The same things were measured in two ways. Each way mixes the same 8 hidden numbers, adds some noise and spreads widely along 5 directions of its own, which tell nothing about the thing.
In the rows, 128 means zero.
Some things both ways: the first way, then the second way.
[130 151 127  99 146  94 124  80  99 115 143 150 119 117 162 166 155  89
 130  93]
[165 125 149 121 131 110 118 168 167 117 114 184 146 111 124 100 122  69
 131 131 109]

[116 118 127 130 170 154 190 115  95 131 156 116 126  83  90 165 181  74
 125 136]
[123  94 131 128 145  77 105 153 133 115 149 174 172 123 160  84 159 120
 123 163 124]

[148 133 130 152 123 117 151 114  87 132 153 131 145 142 141 112 155 121
 119 122]
[177 147 146  99 141  91 115 162 157  86 110 172 162 114 136 123 118 114
 113 114 122]

[164  93 152  81 137 125 160 100 121 134 119 127 130 121 160 112 134 126
 109 159]
[141 102 144 155 133 119 115 147 100  85 168 129 118 138 127 136 127 106
 114 105 110]

[125 106 121 111 103 122 142 153 167 147 108 122 107 118 155 121 113 135
 113 121]
[139  94 140 152 132 110 123 111  97 108 131 131 108 135 118 159 145 148
  92 119  86]

[117 153 116 133  76 102  66 130 148 149 105 111 116 166 146 157  85 161
 159 131]
[129 135 147 107 147 110 107 101  99  91 107 143 137  99 114 158 133 113
 113 130 141]

[109 147 135 124  99 147 130 125 117 113  71 116 110 143 140 147  87 163
 145 129]
[ 90  68 110 165 104  99 117 121 102 145 158 118 182 134 107 125 141  96
 151 166  70]

[125 123 117 117 124 125 147 118 127 118 122 131 129 119 163 135 122 108
 114 136]
[130  85 141 138 142  94 105 151 104  88 154 135 139 120 153 102 119 140
  90 116 135]

[144 124 154 114 118 104 125 103 106 142 145 131 101 122 159 159 143 105
 139 167]
[222 179 184 107 142 123 112  80 122 138 109 148  88 147 127 182 140  98
 116 119 125]

[125 165 120 151 116 105 163 123 102 119 120 138 105 164 183 132 119  77
 110  40]
[130 113 146 146 143  80 111 150 132 106 145 142 163 137 127 100 133  56
 144 137  97]

[137  89 102 130 112 135 171 156 136 163 128 139 113 129 143 132 139 141
 119  86]
[133 127 107 130 107  91  98 125 104 121 170 112 219 151 137 149 119 125
 158 123 108]

[ 92 145  75  99 105 102 140 151 186 165 114 159  87 134 150 170 125 100
 112   4]
[ 76 152 112 120 148  69  89 108  61  55 155 111 149 126 157 134 152 117
 117  96 160]

[167  57 146 130 128 159 187 110  92 165 130 105 107 109 117 155 142 123
 136 205]
[166 119 155 124 142 119  88 103  92 106 155 128 140 136 156 133 154 121
 122 150 128]

[127 141 134 165  76  97 156 155 131 166 149 146  91 155 163 138 141 126
 115 110]
[123 116 128 116 122 108 124  90  98 159 127 137 135 140 103 174 170 117
 121 155 105]

[144 108 105 111 108  89 162 132 140 174 170 181  89 107 173 129 185  78
  88  81]
[ 85 101 120 154 124 130  89  93  70 146 149 119 164 131 111 154 121  94
 149 126 137]

[126 150 146 130 106 142 136  99  76 140 127 141 113 116  97 141 161 132
 132 159]
[ 92  82 110 138 133 123 109 145 124 103 133 196 170  82 125 117 157 122
 144 172 121]

[164  86 110 166 113 136 198 149 109 174 157 128 139 153 147  91 154 104
  92 117]
[ 47  64 126 169 145  96  97 106  62 145 153 105 172 144  99 133 130  78
 137 138 119]

[113 111  94 118 118 125 108 127 121 151 115 135  98 134 145 186 113 133
 172 107]
[142 120 145 114 149  89 113 131 144 111  97 178 167 102 124 124 137 112
 123 153 114]

[112 148 123 118  97 113 108 115 138 137 121 124 128 144 133 176 115 151
 148 150]
[137 127 133  85 131  89 119 132 117  91 121 150 118  94 146 120 150 143
  78 131 147]

[147 136 122 119  71  68 102 120 156 164 124 139  92 170 185 148 106 126
 122  83]
[146 131 145 128 119 145 112 100 100 133 128 133 112 124 102 161 140  75
 131 130 115]

[ 95 185 106 168 114  84 106 144 182 140 146  63 137 172 121 156 102 101
 135  56]
[117  97 141  93 156  63 125 186 147  62 137 176 177  86 137  80 150 100
 109 171 137]

[114 158 108 120 108  63 137 126 207 150 146 107 120 141 139 159 130 111
 102  40]
[ 89 129 127  99 128 102 112 111  69 113 136 102 106 137 116 139 177  81
  94 118 133]

[105 155 137 106 106 116 104 126 136 110  97 127 114 117 146 145 106 156
 143 142]
[166 131 143 116 132 102 111 119 113  90 128 130 153 124 132 157 122 143
 110 118 111]

[119 149 144 118 139 131 161 125 121 110 103 109 123 147 152 132 110 114
 128  98]
[142 112 131 154 120  84 131 148 117 132 188 138 133 178 128 137 161  89
 136 130  90]

[160 115 146 143 133 144 175 107  41 130 139 155 129 135 161 107 164 110
 125 160]
[135 101 133 159 134 114 115 139 122 156 158 167 159 161 109 152 135  90
 153 132 112]

Other things, the second way, with their names:
Z_465: [154 119 166 129 155 115 125 120 123  90  85 150 108 113  92 160 133 103
  97 119  88]
Z_780: [160 147 128 144 139  92 137 151 123  98 182 187 118 161 135 180 151 138
 133  99 135]
Z_987: [186 149 149 114 124 130 111 106 124 111 130 163 122 119 138 157 154 115
 132 145 117]
Z_374: [174 128 137 160 124 146 111 131 122 175 155 167 136 185 108 180 130  99
 151  98 108]
Z_801: [ 96 132 113 132 144 113  90 128  89  99 158 170 143 122 150 136 148 122
 132 109 174]
Z_457: [188 108 152 133 131 101 125 148 118 103 180 129 145 164 134 153 137 129
 118 132 100]
Z_338: [ 85  88 123 155 142 121 101 118  74 138 160 152 117 141 128 142 156 121
 114 120 149]
Z_76: [ 78 102 121 135 134  53 120 124 103 116 148 122 177 129 114 121 147  81
 138 154 106]
Z_524: [109 106 114 132 103 101 106 144  97 107 169 103 150 136 139 104 139  90
 122 117 108]
Z_595: [124 111 111 158 115 104 107 137 132 117 157 172 197 117 131 132 124 109
 174 147 104]
Z_232: [122 114 132 141 138 106  84 129  96 105 167 137 168 126 158 114 116 108
 138 123 156]
Z_911: [139 111 154 128 152 105 109 137 108  72 153 145 149 113 128 130 144  94
 131 155 125]
Z_61: [116 135 118 115 120  99  89 124 112  81 115 129 175  94 149 104 129 106
 127 123 117]
Z_309: [134 129 141  92 140 102 104 114 100  69 108 128 160  87 123 153 114 141
 100 124 145]
Z_924: [133 139 137 137 138  94 125 136 127  68 126 152 148 118 106 149 146  79
 144 129  85]
Z_846: [145  99 152 144 157  79 131 165 131  27 141 166 142  88 127 131 107 140
 105 122 116]
Z_245: [119 118 112 118 131  82  99 148 126  71 130 157 181 101 165  98 141 152
 113 128 119]
Z_709: [122 109 146 164 123 150  81  58  71 148 127  95 143 133 111 152 130  69
 152 144  93]
Z_64: [192 166 144 137 102 101 117  86  91 121 176  93  95 176 151 172 154 110
 125 107  91]
Z_326: [117 112 122 169 114 122 101 129 112 125 147 158 111 117 147 105 130  95
 130 107 119]
Z_16: [137 108 137 148 121  85 105 126 124 129 148 137 148 125 150  97 125  95
 132 137 106]
Z_835: [ 81  91 126 132 145 100 114 118  85  93 140 148 115 108 128 124 185 113
 105 157 124]
Z_914: [163  96 158 148 126 113  97 105 121 122 134 134 150 101 146 106 109 106
 132 161 108]
Z_463: [122 135 148 135 156  50 119 129 131  66 111 146 167 104 121 122 122  84
 133 134 102]
Z_311: [105 128 112 106 136 103  97 130  91 114 152 146 182 134 133 154 138 132
 129 118 166]
Z_251: [161 125 145 137 152  74 104 143 140  63 132 159 202 110 147 126 101 136
 137 133 112]
Z_648: [122  91 157 180 152 109 126 126 128 129 100 153 143 135  68 156 110  66
 138 122  66]
Z_653: [169 155 147  90 127  69 110 113 137 127 128 137 182 126 142 128 137  89
 142 161 121]
Z_38: [136 115 145 155 136 104 100 136 125  89 143 159 131  99 153  93 119  86
 133 129 126]
Z_2: [149 158 132 123 100 119 103  70  74 133 139  80 129 147 119 181 123  98
 131 100 112]
Z_575: [158 156 127 109 104  91 118 146 135 144 147 133 145 165 135 121 152  64
 134 110 103]
Z_969: [137 145 124  97  96 102  89  99  95  94 127  77 170 109 148 112 139  95
 124 135  97]
Z_41: [150 133 128 107 122  62 126 136 132 132 136 143 158 140 139 141 123 142
 104 110 126]
Z_445: [116  84 137 176 138  84 108 135 103  93 163 139 135 124 149 106 122 121
 116 120 110]
Z_629: [101 125 112 136 121 108 117 134 117 126 155 175 147 120 119 133 160  76
 158 146 129]
Z_849: [135 134 138  99 128  91  97 112 107  92 132 120 189  95 137 130 112 104
 135 148 144]
Z_376: [127  96 114 135 100 127 110 119  84 138 183 119 127 152 144 130 181 121
 123 148 102]
Z_447: [152 137 142  76 136  67 133 153 145  86 104 139 168 116 111 131 145 107
 101 139 100]
Z_475: [210 195 161  85 147  84  91 128 154  63 102 163 168 101 173 120 115 112
 131 119 138]
Z_701: [118 121 145 133 149  82  87 100  72  79 148  98 148 123 155 125 122 121
 110 118 143]
Z_631: [151 148 145 124 152  81 132 149 136  72 131 182 110 128 131 143 165 106
 114 119 112]
Z_408: [ 97  77 120 144 130  88  82 122 104 122 139 125 206 112 152  86 117 124
 131 152 115]
Z_158: [ 90  89 112 152 123 112 126 155 117 116 163 176 141 124 110 125 175  81
 148 158 101]
Z_63: [140 126 129 131 119  90  98 117 117 162 160 140 160 155 156 110 154  87
 144 149 121]
Z_536: [144  93 145 143 124 113 130 149 131 154 126 139 126 163  92 135 146  78
 111 121  66]
Z_867: [153  80 141 142 139 161  99 137 109 102 143 163 152 121 125 144 146 139
 121 149 106]
Z_218: [119 108 124 114 145 103  99 153 118  96 137 169 176 110 144 120 131 140
 116 126 151]
Z_634: [167 159 150 112 124  96 112 109 104  56 124 101 121 116 135 152 125 112
 105 100 100]
Z_14: [115  96 119 128 136 138  85 129  96 110 149 159 187 112 136 142 133 141
 137 142 151]
Z_831: [156 151 149 106 129 127  96  73  89 116 105 121 116 110 129 167 126 122
 108 115 139]
Z_655: [161 111 128 135 103 117 116 149 107  89 182 116 122 148 151 120 165 115
 113 128  82]
Z_333: [183 151 148 123 120 114  95 142 148 104 128 161 133 110 168  89 115  88
 129 111 129]
Z_28: [173 130 146  96 152 102 115 160 137  89 127 184 133 118 148 134 133 161
  85 111 154]
Z_834: [123 101 144 124 140  90  93 112 100 128 113  92 216 135 106 139  92  98
 129 128 106]
Z_266: [104 124 137 135 151 105  91 103 106  83  99 160 151  79 134 122 123 109
 127 132 136]
Z_486: [119 140 144 149 151 112  85  66  54 109 148 104 157 145 120 196 110 114
 145 105 150]
Z_344: [ 91 125 121 148 136  52 125 134 119  86 144 148 165 114 119 129 131  84
 147 130 108]
Z_434: [146  93 136 115 122 125 115 135 127 122 119 157 120 114 136 109 178 126
  94 160  90]
Z_566: [174 122 148 120 136  90 118 155 149  94 137 164 175 109 134 127 100 119
 128 131 126]
Z_111: [164 144 133  76 120 133 102 137 104 118 155 136 130 146 147 137 175 111
 106 129 147]
Z_52: [143 118 161 147 155 108 111 128 104  61 151 145 110 118 134 128 156  88
 124 140 111]
Z_13: [204 158 151 133 116 101 100  85 119 181 138 122 152 179 145 167 111 120
 137 107 109]
Z_633: [156 110 148 149 126 117 116 137 112 123 163 131 129 149 121 138 124  84
 129 118 107]
Z_807: [169 139 138  90 121  76 130 140 129 113 148 132 177 136 123 158 121 124
 121 131 129]
Z_126: [181 127 139 120 115 134  88 106 113 161 132 126 177 153 136 152 120 126
 132 125 114]
Z_437: [122 109 120 135 134  82 109 134 111 122 140 136 191 147 124 150 117 139
 125 112 114]
Z_992: [136 170 121 133 100  82  99  71 106 147 118 115 129 129 152 133 129  98
 135 105 111]
Z_676: [121  75 126 140 140 143  81 152 115  99 131 164 183 104 145 103 119 142
 119 130 131]
Z_619: [ 92 117 108 137 117  78 115 129 100 107 143 129 139 125 133 122 143 115
 113 109 115]
Z_407: [101 103 138 151 134  88 121 117 100 105 136 113 154 132  94 140 144  62
 140 145  77]
Z_389: [154 114 150 148 141  98 103 110  89  93 172 112 156 148 140 153 132 120
 133 135 110]
Z_974: [120 110  99 102 108 124 100 130 109 123 122 149 161 118 141 130 165 160
 102 128 116]
Z_888: [131 104 132 111 120 122 123 140  97 133 148 116 140 157  95 161 156  98
 109 124 104]
Z_614: [123 128 129 128 123 116 100 102 120 134 101 149 152 113 122 126 154  87
 138 149  97]
Z_491: [118 145 136 126 135  77 106  97  83  44 139 107 132 105 147 134 153 108
 117 130 109]
Z_380: [124  95 123 157 116  77 132 136 136 133 131 141 155 142 114 120 147 102
 128 142  51]
Z_799: [134 121 126  98 122  71 120 119 121  95  98 124 153 104 133 130 134 156
  82 124  96]
Z_819: [104  95 119 111 146  86 100 165 111  51 140 154 181  91 154  99 133 150
 101 131 144]
Z_866: [102 108 141 160 137 101  97 108 110 110 104 142 138  90 126 109  98  86
 127 115 120]
Z_806: [105 107 119 142 132 112  97  92  92 171 124 149 147 144 127 154 147 135
 121 124 130]
Z_220: [158 124 142 152 122 130 113 120 114  88 138 153  91 115 142 134 147 117
 115 118  96]
Z_418: [125 124 142 163 127 125  88 100  79  99 141  97 147 131 120 146  97  78
 142  95 111]
Z_986: [173 126 138  98 124 106 100 160 148 109 142 157 180 127 156  94 154  99
 131 156 109]
Z_941: [141 124 132 114 112 108 100 109 113 151 119 108 192 135 109 141 115  88
 140 136 101]
Z_973: [153 155 149  88 154  72 107 132 130 115 107 150 170 130 131 140 116 109
 111 111 153]
Z_298: [151 130 154 126 149 130  83 106  90 101 119 125 131 131 138 144 125 118
 104 100 132]
Z_767: [139  96 112 141 105 106 101 127  91 120 174  99 188 158 138 149 122 153
 126 117  94]
Z_68: [115 112 123 143 110 135  81  90  82 112 137 105 155 112 138 121 143  94
 142 146  98]
Z_917: [142 126 130 114 127  73 118 113 117 121 128 140 142 133 145 133 160 140
 104 139 103]
Z_620: [151 117 149 160 137 113 105 132 128 111 142 179  97 116 162 101 142 104
 120 125 122]
Z_231: [180 161 137 122 106 111  91  86  93 144 141  74 179 177 132 172 114 103
 141  98  90]
Z_170: [107 121 113 141 111 145 108 111  42 127 214 103  88 183 128 177 186  97
 125 105 141]
Z_134: [133 104 126 114 116 105  94 127  99 123 160 122 156 124 162 101 142 126
 111 142 137]
Z_781: [ 99 114 132 145 138  87 113 102  96  96 149 134 176 114 111 150 151  78
 166 175 107]
Z_713: [165 134 161 131 146 117 106 116 144 114  78 175 139  95 116 138  97 102
 119 116 118]
Z_921: [116 122 129 149 126 107 107 107  99 112 125 127 150 120 109 155 108 103
 133 106 113]
Z_759: [118 108 125 120 133 133 100 143  84  93 181 143 146 128 134 144 151 112
 126 132 160]
Z_889: [132 125 146 122 137  83 126 115 107 108 152 132 139 133 117 146 165  76
 137 164 106]
Z_954: [135  88 113 157 103  82 121 161 124 106 187 138 160 131 157 101 124 136
 125 127 100]
Z_945: [170 134 149 139 127 109 117 136 128  65 133 139 112 120 137 124 147  96
 118 122  74]
Z_964: [156 114 138 158 130 114 123 161 122 105 177 162 124 156 131 139 148 100
 135 116 102]
Z_638: [188 178 134 102  90 106  95  92 128 160 120 106 151 156 153 124 148  75
 140 124  82]

Some of these things the first way, each followed by its name:
[114 143 111 163  94 139 152 125  66 126 134 173 112 123 145 130 155 124
 123 131] : Z_806
[126 153 167 118 135 126 160 118 123 118 112 109 124 130 126 116 138 120
 117 132] : Z_407
[125 134 146  88 130 161 163 112  68 132  98 185 112 151 157 145 143 131
 146 141] : Z_344
[142 125 127 120 127 134  88  94  83 125 136 115 144 118 118 124 136 131
 152 187] : Z_713
[109 130 138  82 143 116 141 101 187 134 119  85 126  69  61 180 150 132
 123 123] : Z_969
[144 108 133 102 132 108 114 125 152 144 127  99 131 114 133 121 122 138
 135 144] : Z_465
[156 133 148 120  85 115 169 110 108 153 117 168  89 135 166 115 145 104
  85 117] : Z_220
[131 118 123 139 132 123 156 107 116 134 127  96 124 119 117 177 132 119
 137 102] : Z_986
[150 121 173  91 153 138 170  90 119 127 110 103 127  95  94 122 155 121
 109 162] : Z_945
[147  85 142  58 139 129 138 129 141 155 115 158 102 118 177 136 134 126
 130 160] : Z_846
[127 174 170 111 105  97 152 114 144 119 119 134 114 125 139 106 140 130
  93 131] : Z_634
[149 117 163  63 146 118 148  87 156 132 122 107 131  98 115 142 148 138
 112 154] : Z_170
[170 125 191 156 102 159 155  82  35 107 107 108 139 112 108  92 137 164
 122 247] : Z_867
[156  95 105 131  99 140 190 141 112 175 132 167 120 159 157 122 149 131
 100  94] : Z_619
[112 192 158 208 118 184 166  99  46  77 125  82 177 119  49  79 149 123
 112 202] : Z_408
[118 155 129 153 100 137 152  99  90 113  98 119 114 141 119 170 115 141
 137 101] : Z_638
[154  68  91 100 135 147 140 108 107 183 144 138 133 122 109 155 160 122
 138 132] : Z_801
[162 102 133 111 131 122 201 107 125 146 141 140 134 127 140 121 162 117
  83 111] : Z_524
[ 96 165 117 114 138 115 109 107 135 110 131 113 137 100 111 140 140 104
 125 129] : Z_338
[149  98 140  80 126 112 165 114 140 162 107 145  69 122 179 165 127  92
 121 103] : Z_52
[145  75 141  71 141 139 168 130 170 167 107 111 103 113 135 158 119 125
 126 142] : Z_64
[128 117 123 158 139 158 174 149 130 136 121  75 153 132  92  96 126 131
 118 117] : Z_380
[121 115 119  99 141 146 132 120 116 149 124 130 115 105 101 142 153 115
 141 124] : Z_595
[138 106 141 107 113 125 138 110 115 161 136 141 111 130 135 170 147 135
 142 172] : Z_849
[111 149 136 146 120 116 149 122 108 140 140 127 102 140 136 179 144 104
 147 122] : Z_653
[102 135 122  96 121  94  97 135 166 132 120 127 116 143 175 181 105 155
 165 122] : Z_807
[136 132 130 136 166 141 146  93 112 113 134  56 186 135  68 127 135 142
 138 129] : Z_575
[137 126 134 156  95 142 149 134 131 168 114  87 123 161  96 133 115 142
 127 141] : Z_835
[110 156 108  96 126 100 124 104 129 134 142 164 106 105 149 138 165  66
 105  94] : Z_866
[141 108 109 118 122  90 141 144 146 165 167 147 104 129 177 135 153  88
 113  93] : Z_566
[138 163 110 152  88 108 129  87  80 128 117 146 115 168 171 141 115  98
 116  86] : Z_333
[153 139 159 148  94 105 169 124 111 153 135 135  98 160 167 124 136  99
 105 126] : Z_911
[130 190 128 161 120  84 162 123 146 144 178 116 124 130 119  87 177  20
  58  65] : Z_38
[122 145 116 151  98 108 169 148 150 152 138 132 104 143 159 117 137  81
  86  93] : Z_701
[127 101 108 103 144 144 157 134 156 143 113 106 136 119 123 130 125 121
 120 122] : Z_954
[127 136 161 108 131 121 109 102 136 142 132  85 117  98  83 159 148 125
 146 176] : Z_987
[134 116 131 131 126 181 125 128  86 136  86  88 147 178 105 124  92 165
 167 168] : Z_463
[140 112 119  95 117 131 126 100  96 164 116 153 109 148 135 178 135 135
 158 116] : Z_629
[136 125 122 150  77 117 139 131 123 159 122 131  86 147 172 143 115  90
 115 133] : Z_914
[148  89 140  88 114 147 135 118  87 152 114 167 101 113 161 133 142 136
 140 187] : Z_486
[113 128 123  86 148 138  91 129 132 130 105 107 141 134 125 135 112 141
 162 135] : Z_780
[141  94 129  82 137 149 140 111 102 146  98 137 113 144 147 166 120 146
 164 132] : Z_631
[124 121 103 185  60 146 134 161 134 156 103 103 139 185 131 115  79 194
 134 129] : Z_799
[122 108 118  97 149 134 181 144 138 160 133 149 104 124 149 171 158 100
 132  94] : Z_76
[126 151 152  98 148 115 130 110  93  99 123 146 128 107 161 100 148 107
 124 128] : Z_648
[131 117 116 110 135 144 122  97  98 131 115 116 132 119 117 151 127 120
 146 160] : Z_232
[115 119  78 147 101 133 162 151 138 161 121 140 107 134 131 145 128 123
 115  57] : Z_245
[153  72 113 138 118 161 174 152  87 172 128 142 109 136 154 118 140 120
 130 139] : Z_251
[140  82 119 141 112 145 167 154 150 145 120  98 145 120 118  99 121 156
 111 145] : Z_767
[134 107 103 114  82  99  91 128 164 175 129 121 103 132 144 163 113 142
 138 135] : Z_831
[120 141 129 117  90 110  78 122 155 138 119 107 136 132 120 141 111 173
 148 171] : Z_309
